There are 4 ways to turn a row about zero (a turn may also mirror it). The second row of each pair is the first, turned, with some noise. The first 36 pairs use one turn. New pairs use 2 turns, one after the other, and a turn may come again.
Some pairs, each with its turns in order after it:
[ 36.0   7.1  16.0  11.7  -4.5 -10.1  16.8  -2.4]
[-10.4   2.4 -34.2  10.2  10.5   4.0  10.9  27.8] => Kiz

[ 25.1  -4.3  16.8 -15.2  -1.8  -8.7 -16.7  13.9]
[ -5.0  -6.4  21.1 -20.3   5.9 -13.7  19.7  -7.9] => Mos

[ 19.2 -17.6 -20.9 -24.5  11.7  33.9  -3.2 -30.7]
[ 23.6  25.0  13.5  21.4  -7.0  -7.5 -43.4  20.5] => Kiz

[ -2.9  -0.9   6.5 -28.6  29.5  20.7   0.2  25.9]
[ -0.9  44.8   6.6  -2.4   1.8  22.8  -2.8 -18.5] => Kiz

[ 23.6  28.9 -15.0  24.1 -12.2   0.8  34.3   8.7]
[ 12.2  20.9 -31.2  -5.3  -2.8  17.6  34.4  26.7] => pebi

[ 12.2 -14.3  34.8  31.8 -22.3  -9.0 -13.8  24.3]
[ 14.7 -12.5 -49.5  -6.6   6.4 -13.2  29.7 -14.1] => Kiz

[-30.4   2.4  33.8 -31.6  33.4  23.6   7.0  27.3]
[ 53.7  -2.9   3.5 -41.9 -25.8   3.3  -6.8 -13.6] => Mos

[ 19.5 -33.1   5.6  35.0 -20.3  16.2   7.4 -25.9]
[  0.9  -0.3   2.0  13.9  -9.3 -43.3  10.3  42.9] => pebi

[-14.3  27.6  34.9  -7.2 -19.8 -11.8  32.6 -30.8]
[-18.8  25.7 -22.9  -5.9 -14.3 -37.2  36.9 -20.6] => ref

[-18.4 -10.4 -22.2 -24.0   6.8  17.5  19.8  11.6]
[  3.3  20.3  16.6  -4.8  20.9  -5.9  18.5 -31.0] => pebi

[-16.4 -26.1  -6.7  30.8  -6.2   1.2   4.6 -21.6]
[ 27.7 -31.0   4.0  11.2 -21.9   0.4   7.0   7.1] => Kiz

[-20.2   5.2  16.9  35.9 -20.5 -25.7 -33.9 -10.3]
[ 32.8  36.0 -25.9   7.5  -3.5  11.2  21.3  28.6] => ref

[  8.2  -6.2 -27.3 -27.4 -22.6  -2.7 -17.4  -5.3]
[ 10.0   0.0  18.9 -13.2  26.6 -25.3 -23.7   3.1] => Kiz

[ 29.9  30.7  19.7  16.1  15.5 -12.1 -35.5 -21.9]
[-34.8   4.1 -33.3  -3.0 -29.1 -32.3 -11.0  10.1] => Kiz

[  7.1  23.9  19.6  31.5 -27.7 -19.3  -0.4  -5.0]
[-26.8  27.7  17.4  -1.1  12.2  21.2   8.2  29.9] => Mos

[ 13.7 -11.2   1.8  -0.2  16.9  -0.6  11.3  14.8]
[-11.1  16.5   2.4 -11.5 -19.1  -2.6   5.6  -4.9] => pebi

[ -9.0 -15.3   9.3  22.3 -32.2   5.4  36.7 -34.5]
[ 19.2 -45.6  -7.8  39.6   5.6  14.4  -4.1  12.2] => Kiz

[-35.6  -8.2  15.3  -6.2  33.6  33.6  25.4  11.9]
[-50.4  24.8  11.6  12.5  20.8  -3.1   8.3 -24.2] => pebi

[-20.2 -13.5  32.1 -27.1 -26.1 -25.7  36.2  -3.4]
[  5.1  -7.1  -9.3 -16.7  16.6 -39.3  46.5 -18.9] => ref

[ -8.1  28.8 -23.8 -28.9 -24.2  10.8 -21.1  20.2]
[ 26.5   5.9  -6.4   3.2  32.4 -42.4  -8.7  18.4] => Mos

[  6.4 -35.9 -36.0 -32.5 -32.1   2.2  15.1  -3.2]
[ 40.8  -0.9  21.8  -8.1   8.8 -34.6  34.3 -21.1] => pebi

[ 24.5 -26.3  20.8 -26.3  22.7  20.7  -6.8  15.3]
[  5.9 -29.0   0.9 -38.0 -13.4 -12.7  16.2 -28.1] => Mos

[ 19.1 -18.3  -2.9   6.9   5.7  28.3 -18.7  26.9]
[ -1.1  -9.9 -29.6 -25.0   8.8  -9.0  27.3  -8.5] => Mos

[ 14.6   1.3  -1.5  25.7 -14.3   2.3  23.1 -29.0]
[-36.0  -2.4  -6.6   5.1  -3.7  17.4 -17.9  13.3] => Mos

[ -8.5 -29.3  -2.8  -5.8 -34.5 -19.8  -7.8 -19.0]
[ 24.3  -3.3 -15.0  17.5  25.4   9.5  31.4 -10.8] => ref

[ -4.5  -4.6 -26.4 -35.1 -15.1  -1.4  -5.8  15.0]
[ 18.3  -9.6   4.2   5.9  29.3 -27.5  -9.0 -17.5] => Mos

[-19.5 -33.8  31.9  17.9  35.8  11.0  21.0   9.8]
[ -8.3 -23.7 -41.2 -28.3  17.0 -19.4 -23.5  18.6] => ref

[ 32.2  18.4  22.8 -33.2  35.5  16.8  16.3  -5.5]
[-12.8 -22.4   8.1  -2.1 -38.2 -34.5 -27.2 -21.7] => ref

[-27.6   4.5 -21.2 -36.6 -19.7 -35.9  28.4 -30.6]
[  4.8  21.3   6.6 -11.6  27.3 -10.1  32.4 -58.4] => ref

[ 35.4 -18.8  17.3  -6.0   3.5  -2.4  16.5  13.4]
[ -1.6 -32.3   5.9  14.1   2.9 -29.4  -3.3   9.8] => ref

[ -1.3   5.8  35.9   1.5  -5.8 -14.7 -14.6  35.4]
[-12.6   6.8 -31.9 -23.2   9.8   5.1  18.2 -30.5] => Kiz

[-33.8  31.7  -8.9   4.7   7.0 -16.0 -20.1  31.2]
[  9.8   7.8 -16.6  20.1   4.4  39.0 -24.6 -29.8] => pebi

[  5.3   4.4 -32.7 -36.7 -15.3  29.9 -34.8  18.5]
[ 36.3  12.5 -14.7 -29.3  27.9 -21.7 -25.0 -39.2] => pebi

[-14.2  13.0  15.2 -10.8   2.9  19.1  23.2  21.4]
[-23.1  -6.7   7.4 -32.2  -9.8 -11.6   8.3   3.5] => ref

[-22.1  25.2 -30.5 -11.4  29.7  -3.2  34.8  26.0]
[ 27.5  42.6 -18.9  11.8 -13.4 -17.2 -29.7 -24.0] => Mos

[ -8.9 -33.9   4.9  22.4  -6.8 -33.8   1.1  25.2]
[  4.8  -2.0   5.4  34.1 -46.2  -5.2   9.3 -11.9] => pebi

New pairs, each followed by its turns in order:
[ 25.7 -29.9 -13.5  36.8  28.4  28.5   5.7 -28.0]
[ 34.0   5.7  21.2  42.8  28.4 -21.8  21.5 -11.6] => Mos pebi

[-10.6  29.2 -13.4 -29.0  24.8   3.1  34.0 -32.3]
[  1.3  -6.5 -30.1 -31.3 -26.1  25.8  11.3  40.6] => Kiz ref

[ 29.3  25.5  10.6  16.9 -36.5  -4.9 -18.0   5.1]
[  2.2  23.8   0.4  45.9  -5.8   6.1  -1.3 -29.9] => Kiz Mos

[  7.0   4.8  -8.8  30.8  29.7  28.0 -31.1  19.7]
[ 13.0  13.3 -35.5   5.8   5.8 -29.6 -35.8 -26.7] => ref pebi

[ 22.3 -27.8 -18.0  22.9  29.6 -24.7 -30.4 -15.5]
[-28.4  -0.6 -20.7  -0.9  -9.5 -23.6  51.1  10.5] => ref Mos

[ 35.4  19.7  -7.9  36.1 -15.1  13.4 -28.8 -28.5]
[ 11.6  23.4 -45.1  38.8   8.1  -0.7  -8.0  26.0] => ref pebi

[ 18.7  16.8 -33.4 -24.9  23.4  25.3  32.0   9.5]
[-45.0  23.6  17.3  16.2   9.1  23.4 -24.8   0.2] => pebi Kiz

[-21.7 -23.7  11.2   5.9   9.8 -12.3 -18.5  18.4]
[ 10.1 -16.8  10.7 -30.1  18.0 -14.7  19.4   5.2] => Kiz pebi

[-25.6 -28.2  10.4 -31.1   4.5  33.6  -4.6  13.4]
[ 30.7  25.4 -13.1 -11.2   8.7  -6.6 -27.1  32.7] => Mos Kiz

[-23.4 -28.0   3.6  17.1  -9.2   1.1   1.3  22.5]
[ -5.1  29.4   6.6 -19.8  21.1 -11.7   3.3  16.3] => Mos pebi

[  8.5  33.3 -17.4   9.5  18.6 -25.9 -12.1 -16.5]
[ -0.6 -23.5  10.7 -19.1  19.6  14.7   9.2 -37.4] => Kiz Kiz

[ 18.0  -0.5 -12.1   4.4   3.3 -25.8 -19.8  30.8]
[ -8.3  23.9 -41.8  -9.4   1.5  -3.3  12.6  -2.4] => ref Kiz

[ 15.3  27.9   0.1 -29.8 -20.9 -30.6 -25.4 -31.4]
[ -2.2   8.0  13.2 -30.0 -17.7 -52.6  -7.4 -16.1] => pebi pebi

[ 34.7   3.5  16.7 -36.3   8.9 -27.5 -30.0   2.7]
[ -5.3   2.4  52.3 -11.4 -10.5  33.6  -9.4 -12.2] => Mos Mos

[ 28.6  33.1  -1.6 -11.9  22.7 -33.6  11.2  -5.2]
[  3.1 -44.5 -12.9   1.5 -17.8  21.4 -20.0  27.2] => ref pebi

[ 22.1  10.9  -4.9  18.1 -15.7  27.5  32.9  21.8]
[ 37.5   0.3  -3.5  26.7  -9.7 -36.9  -7.7   6.2] => Mos Mos

[ -3.5 -16.3 -15.9  21.0  -7.0 -15.3  20.6  19.0]
[ 10.7  17.5 -10.7  10.9  14.6  29.2   7.6  11.1] => Kiz Kiz

[  8.5 -26.2  17.6  -4.9  18.0   2.8  15.8  -0.7]
[ -0.9 -13.4   7.2  27.8  -1.1  -1.2  15.9 -21.9] => ref Mos

[-17.3 -26.1  -2.8  33.4   3.2  -4.0   8.5  18.7]
[-27.9 -26.3   4.9  23.9  10.6 -21.4   8.4  -8.8] => Kiz ref

[ 30.7  25.8 -31.5 -28.9  27.1 -12.6  20.4 -15.7]
[ 53.7  33.2  -0.8 -26.8   4.8   2.9  21.8   9.1] => Kiz Mos

[ 17.9 -31.7 -13.5  30.2  -8.4 -14.0 -19.7   5.0]
[  4.9   6.1 -24.8  12.9 -20.1  28.4 -27.6  -9.5] => Mos Mos

[ 13.4  -3.9  28.0  19.9 -23.1 -13.6  35.3 -15.2]
[ -1.4  12.8   8.0  14.9 -16.8   3.4 -16.5 -49.9] => Mos Kiz

[ 29.2  -7.8   7.0 -22.3  29.4  -0.4 -24.8  -6.6]
[  9.5 -36.3 -12.8 -10.1  22.1  20.2 -12.0   8.8] => Mos Kiz

[ 30.3   3.6 -27.2   9.0 -32.6  -3.3  28.2   1.5]
[ 19.4  27.1 -16.2 -36.3   0.0  23.8 -24.1  -9.4] => Mos ref

[ -5.1 -20.3  10.9  32.2  16.0  20.3   1.6  -7.9]
[  3.9 -14.0 -31.1   1.6  22.7  -3.0 -24.8  -2.8] => Mos Mos

[ 10.5  14.7 -10.0 -25.2  -1.8   0.8  25.8 -17.3]
[  7.0  20.9 -33.3  -1.1   3.9  -8.4  10.1 -17.7] => ref ref

[  7.9  21.2 -19.8   5.8  -0.8  32.3  21.4  29.0]
[-28.2  28.0 -13.7  -9.1  -5.9 -29.0 -11.7  20.4] => Kiz ref

[-16.7 -15.9 -34.0 -16.3   5.1 -35.9 -26.9  23.6]
[-43.4 -30.4  17.1 -13.5  -0.6  -0.6   5.9  35.3] => pebi Mos

[ -2.9 -26.9 -28.0 -16.7  27.4   0.4 -33.9   9.6]
[ 18.4  -6.7  20.0   7.8 -41.2 -17.9  26.4 -15.8] => Kiz ref

[-16.3  29.8   9.3 -18.7 -28.8  35.1  26.5  26.6]
[-21.9  46.4   9.7 -36.7   2.0 -23.0 -20.8  -0.4] => Mos Kiz

[ -5.6 -19.8  23.7  20.7 -11.0  -7.0  33.1  27.9]
[ -4.1   7.2  17.1 -41.4   5.6  34.3  22.2   5.1] => ref Kiz

[ -1.6  13.2 -33.4   7.3  32.1 -10.3  19.9  -3.7]
[ -2.3   1.2 -14.9  11.2  19.4  16.2  20.3 -37.8] => Kiz Kiz

[ 27.3 -20.5  15.1 -34.1  11.9 -16.3  11.9  36.7]
[ 19.3  -5.4 -40.4 -42.7   4.3  18.6 -13.0  14.2] => ref Kiz

[  3.9 -22.2  22.2  27.4 -16.9  23.0  34.2  -4.4]
[-40.5   5.5 -42.8  -2.1  -1.7   2.4   4.8 -11.0] => Kiz Mos

[-15.8  23.3   1.4 -25.5   6.2 -13.4  13.5  17.0]
[ 29.9 -12.6  -2.3  -7.9 -27.0  10.4 -13.0  12.7] => Kiz Mos

[-34.2  26.1  31.6  -3.8  35.8 -21.9  35.9  18.8]
[ 43.1  18.7  34.5 -21.1  -7.6 -14.8  16.9 -44.6] => ref ref

[-32.5  18.4 -26.4 -31.7 -15.2  23.8 -31.7 -19.3]
[ 15.0  16.8 -24.8 -42.9   1.5 -16.8  36.7  30.4] => Mos Kiz

[ -3.4   9.5 -19.0 -26.1  18.5 -32.4 -34.0  11.5]
[ -9.1 -13.1  -8.8  -0.2 -33.8  22.7  21.3  36.5] => Mos pebi

[ 11.6 -36.2  29.5   6.3 -33.5 -32.5  22.1  21.3]
[ 29.5 -49.5   1.7   5.3  35.3   6.3  13.3  20.6] => pebi Kiz

[ 15.5  27.4  16.9 -31.9  12.6 -26.1  22.7 -14.1]
[-22.7 -22.1 -34.0 -11.3   4.5 -11.7 -15.6 -32.7] => Mos Kiz

[-26.9 -22.5 -28.2  23.2 -19.5  16.2 -23.7  11.7]
[ 17.7  -6.1 -44.4 -33.5 -18.1 -13.8  -5.7 -10.5] => ref Mos

[-25.5  -5.9  -4.0  13.7  31.1 -22.2 -22.0 -36.0]
[-15.1  22.3  19.0   6.6  -9.3 -45.9 -17.0  24.4] => ref Kiz

[ -2.9  20.6  31.3  25.4 -27.5  25.6 -22.4  16.6]
[19.5  0.0 36.5 15.8  0.9 19.7 20.3 36.5] => Kiz pebi

[  7.6  -3.3  -4.8  27.8  31.5   4.5  30.6 -23.7]
[ 22.1   4.3  -4.6  22.7  24.3  -8.8  39.2 -15.7] => Kiz Kiz

[-30.6  20.4  36.0   1.9   2.1 -14.5   2.7   4.4]
[-16.4  -6.0 -29.6  -1.1  14.7  27.3  10.5 -24.5] => Kiz ref

